The rows of a group lie close to one hidden flat surface of 8 dimensions, which passes through zero. Surfaces can cross.
Known rows, each followed by its group:
3  -6  -15  3  -12  0  3  -15  -6  4  2  0  8  -5  -16  1  -10  1  -9  9 -> Z
2  17  15  1  -2  15  2  5  -4  -3  -11  2  -2  16  11  11  4  -4  6  2 -> C
5  -9  -7  -19  14  1  10  -2  17  6  -2  4  -2  -8  -5  3  -7  1  -5  11 -> Y
-11  2  -3  -9  11  -25  -5  10  14  -13  15  -3  28  4  0  -3  3  -11  -9  7 -> M
-5  0  21  1  -19  18  26  5  12  -6  -1  3  -24  -7  0  9  3  6  23  -39 -> C
3  12  4  -3  -4  9  13  3  2  4  -14  10  1  11  10  9  7  -7  -6  9 -> M
10  -15  -13  -15  -6  0  -5  -22  -2  6  18  -21  16  5  -21  -10  -15  4  7  18 -> Z
8  -10  22  -6  -13  -3  -2  -16  11  6  20  5  0  9  -13  -12  -7  -15  5  -6 -> M
5  21  22  0  -8  16  -2  3  -9  2  -12  4  6  26  11  14  3  -10  2  2 -> C
-3  18  7  11  -6  -4  -11  28  0  -9  14  -19  8  9  18  -26  19  -16  -10  10 -> Z
2  12  16  8  1  6  -13  -5  -8  1  -7  12  5  13  4  6  -1  -10  -9  6 -> M
-6  -3  0  4  16  -5  11  4  15  -20  6  6  -22  -8  3  -10  3  9  22  -9 -> M
7  4  0  19  -11  -4  -14  -7  -23  2  0  2  -5  10  3  -16  2  -4  -1  7 -> Y
2  0  -26  -9  4  -12  15  -11  -10  7  -29  24  13  8  0  22  -8  6  -9  17 -> Y
2  -3  -10  8  -3  4  17  -3  0  -7  -8  11  -18  -10  -3  -2  -6  11  7  -4 -> C
-21  1  -2  -6  8  -2  -1  8  4  -14  -2  -10  20  -11  0  20  -1  19  9  -21 -> Y
-3  3  -12  15  -16  0  5  2  -7  -5  4  -8  2  -5  -4  -9  4  -2  -8  2 -> Z
9  -5  -1  -5  -8  15  10  1  5  7  5  -6  -9  -8  -9  -3  -9  -2  -3  2 -> C
0  7  -9  15  -13  10  10  -9  -5  -12  2  -5  -1  3  -3  -13  2  3  2  17 -> Z
-3  10  -2  8  2  -5  5  1  -6  -9  -11  11  -2  10  11  3  6  4  8  1 -> M
-6  -6  5  -4  -5  -9  -24  1  -3  4  18  -18  32  -2  -11  -1  -8  -3  -12  -7 -> Y
-3  -19  -24  5  -4  -24  -2  7  2  8  15  -14  -10  -18  -4  -21  17  -3  -6  -8 -> C
11  17  -5  13  -21  8  11  7  -14  6  -14  13  -3  11  4  4  1  -19  -22  15 -> C
1  3  4  -6  -6  19  12  4  13  -2  4  -6  1  -9  -10  7  -10  -5  -8  2 -> C
1  2  0  8  -10  -4  -7  -10  -15  5  -6  8  11  6  -2  4  -4  -2  -9  2 -> Z
5  -8  -13  0  -17  4  10  -2  -3  10  2  -8  -4  -10  -9  -2  -2  1  -5  -3 -> M
-4  7  21  -1  4  6  -5  -5  7  0  -5  15  10  5  2  9  -2  -5  -8  -1 -> Z
0  -12  -1  -7  -10  -3  -1  -12  1  8  8  -8  7  0  -10  2  -2  1  4  -9 -> Y
-15  -13  -32  20  1  -30  -8  -14  -20  -14  -2  2  10  -15  -8  -4  -3  25  6  -10 -> C
-3  1  -11  -15  12  2  5  -8  3  -14  6  -17  6  12  -4  7  0  10  27  9 -> Z
-15  -12  13  9  -21  -5  -12  3  -13  4  9  -19  -1  -10  0  2  7  18  22  -55 -> Z
8  -8  25  -4  8  -7  -11  -18  -2  0  5  12  -14  20  3  -10  -7  9  33  -11 -> M
-1  -5  5  -15  -8  -9  -8  -15  1  12  5  -2  26  13  -8  11  -1  -8  -5  -1 -> Y
9  -4  -14  2  26  5  -21  8  -9  9  -5  -3  -5  -15  1  -5  -10  4  -20  25 -> M
-6  -7  1  -15  6  2  5  1  25  1  15  -9  11  -12  -12  2  1  -10  -10  3 -> Y
4  -1  5  20  -8  3  -15  8  -26  -3  2  -11  -19  -1  7  -17  -5  18  19  -19 -> Y

New rows. What belongs after each?
-3  10  7  14  -1  -2  0  4  -13  -2  -18  16  -12  6  15  6  7  5  5  -12 -> Z
10  5  7  0  -19  0  -4  10  -12  15  -3  -1  2  13  4  1  -1  -12  -7  -7 -> Y
-10  5  -7  -4  21  1  8  2  15  -14  -6  9  4  -8  3  8  3  3  -5  12 -> Y
-4  -11  -22  -9  -11  -3  19  -2  6  4  -2  -4  4  -16  -13  11  -3  5  -5  -8 -> Y
-18  12  6  13  -7  -2  2  6  -2  -12  -10  9  11  -4  5  21  10  0  -6  -22 -> Z
0  -3  21  -15  11  1  -13  15  18  4  20  -19  2  1  6  -14  6  -5  5  -5 -> Z
-14  4  0  8  -13  2  3  -2  4  -9  4  -3  19  -9  -9  10  2  -4  -14  -8 -> Z
-19  14  -6  8  -2  -21  3  8  -3  -22  -4  2  23  11  10  9  12  0  4  -9 -> M
6  -9  -24  2  -25  -42  6  -13  -21  1  3  6  18  24  -2  -17  -4  2  11  0 -> M
-1  -7  -15  8  2  4  -15  1  -18  6  -2  -14  -1  -15  -5  2  -6  14  -6  -3 -> M
18  -8  -1  9  -20  -7  -16  -14  -33  21  -2  0  -5  16  -1  -13  -9  3  5  -2 -> Y
-12  8  16  0  -8  5  6  7  24  -11  17  -4  16  -7  -10  7  7  -23  -18  -8 -> M
-7  4  -13  2  22  0  15  -18  22  -18  -5  18  -3  -4  -2  0  13  -5  -5  31 -> Y
17  -10  -14  -8  -7  0  11  0  -8  19  -12  6  -12  -2  -1  0  -13  5  -2  3 -> Y
-6  5  5  8  -30  1  -1  16  -3  2  15  -18  12  -5  -6  2  9  -17  -13  -23 -> Y
-1  9  -13  1  7  4  12  4  2  -14  -2  -4  -6  4  5  -2  6  2  9  14 -> Z
3  -6  -18  -17  -5  -15  15  3  2  6  -3  -5  10  8  4  -3  1  4  5  6 -> M
12  0  -7  18  -18  8  2  -16  -22  -1  -1  -3  -15  8  3  -24  -2  14  17  9 -> Z
17  17  31  -12  0  29  10  1  9  7  -12  19  -5  21  6  12  -14  -15  -4  14 -> C
-3  14  30  12  -8  -2  -22  10  -3  3  4  3  19  12  14  -12  9  -17  -21  0 -> Z
4  -6  9  1  -16  2  8  -12  -1  3  4  0  -9  5  -5  -3  -2  2  15  -15 -> M
-4  7  5  4  3  6  3  8  13  -8  9  -3  -3  -6  0  -6  9  -14  -9  6 -> Y
-6  11  16  -13  24  19  -10  -4  8  -12  -4  -5  16  10  2  15  -8  8  8  15 -> C
7  -4  -11  -10  -19  -9  7  -6  -17  20  -16  8  13  12  -3  17  -8  1  -4  -7 -> Y
0  22  24  11  -3  10  0  10  5  -8  3  6  -12  16  13  -6  19  -23  -3  6 -> Y
-2  8  4  1  20  -20  3  10  13  -4  -9  27  -8  7  19  -6  14  -14  -10  12 -> C
3  -9  -10  4  -17  -6  8  -12  -2  0  1  16  14  -11  -20  2  -26  0  -16  -1 -> C
1  -12  -14  1  -1  -10  -3  -31  -3  3  5  4  7  3  -14  -6  0  3  0  15 -> Y
-2  10  7  -3  22  4  1  11  11  -6  -4  2  -13  6  16  -2  17  -3  7  9 -> C
8  6  8  11  -9  -3  -20  12  -17  6  7  -7  5  7  4  -14  -4  -11  -13  3 -> Y
-8  11  5  -1  1  13  -2  10  5  0  -5  -5  12  -6  2  15  7  -6  -15  1 -> M
6  4  -3  11  -24  7  17  7  0  5  1  -2  -17  -2  -2  -5  11  -15  -6  -6 -> Y
-19  -6  6  5  -17  -2  -1  0  9  -11  23  -20  15  -16  -17  5  5  -2  2  -32 -> M
-7  31  2  15  2  6  17  27  2  -16  -19  17  -6  5  20  11  15  -17  -16  9 -> Y
-2  -6  -1  -4  0  -1  -7  16  1  1  8  -15  8  -13  -4  -1  -9  6  -5  -12 -> Y
-10  3  -4  -18  17  -3  -16  12  -3  4  -6  -19  24  3  10  15  2  14  2  0 -> M
-2  -7  24  -16  5  -1  -10  0  12  8  12  -10  -1  6  3  -1  7  0  16  -20 -> C
7  4  21  -13  17  -13  -7  -6  10  -1  3  18  4  26  10  -7  -4  -10  10  14 -> M
-5  11  7  9  -14  13  -3  -10  2  -15  16  -17  22  8  -5  -16  3  -2  -1  15 -> Z
16  -3  0  -7  12  2  1  0  3  11  -4  8  -20  6  7  -12  -1  -5  0  18 -> C
-7  10  9  3  6  22  17  -3  22  -17  3  3  -7  -8  0  -3  4  1  2  11 -> Z
2  -12  4  0  0  -7  -9  -9  -2  0  11  -3  -5  -1  -8  -10  -7  5  12  -10 -> M
-6  2  13  13  -9  7  5  -3  2  1  -9  19  -7  -11  0  7  0  1  -10  -15 -> Z
-1  5  3  8  -17  12  8  -11  -13  -7  -10  7  5  3  -7  15  -17  12  9  -11 -> C
-4  -4  7  3  -3  10  8  -17  7  2  -11  24  3  -11  -12  18  -11  0  -14  -4 -> Z
-3  -20  -16  -2  -9  -3  9  -4  -2  4  4  -10  -13  -21  -16  8  -4  15  14  -29 -> Z
5  2  -12  11  -4  -27  3  -4  -7  -10  3  18  3  12  0  -15  -2  -10  -4  14 -> M
-12  -5  -27  5  -3  -26  1  5  -15  -13  -1  -11  13  -1  4  0  5  20  15  -12 -> M
-1  -6  -29  -8  5  -18  4  6  -8  2  -6  -3  3  -4  -6  19  -1  -1  -1  -4 -> Z
-3  -1  2  -2  16  -7  0  -2  8  -6  -2  13  0  0  3  0  -3  3  1  5 -> C
1  9  4  -7  15  12  -1  11  11  2  -5  2  3  -4  5  7  1  -9  -18  17 -> M
-2  3  -8  -1  4  -6  2  4  -7  -5  -6  -4  -5  6  5  6  5  6  13  -4 -> Z
4  -15  -3  -8  -8  3  12  -17  6  8  5  -4  -14  -6  -11  -2  2  6  15  -10 -> Y
7  -6  -9  -5  0  8  11  -17  12  7  -2  16  8  -11  -21  6  -17  -10  -26  23 -> Z
-4  -4  -3  7  -10  1  18  -1  7  -10  6  1  -15  -9  -4  -4  3  3  13  -14 -> M
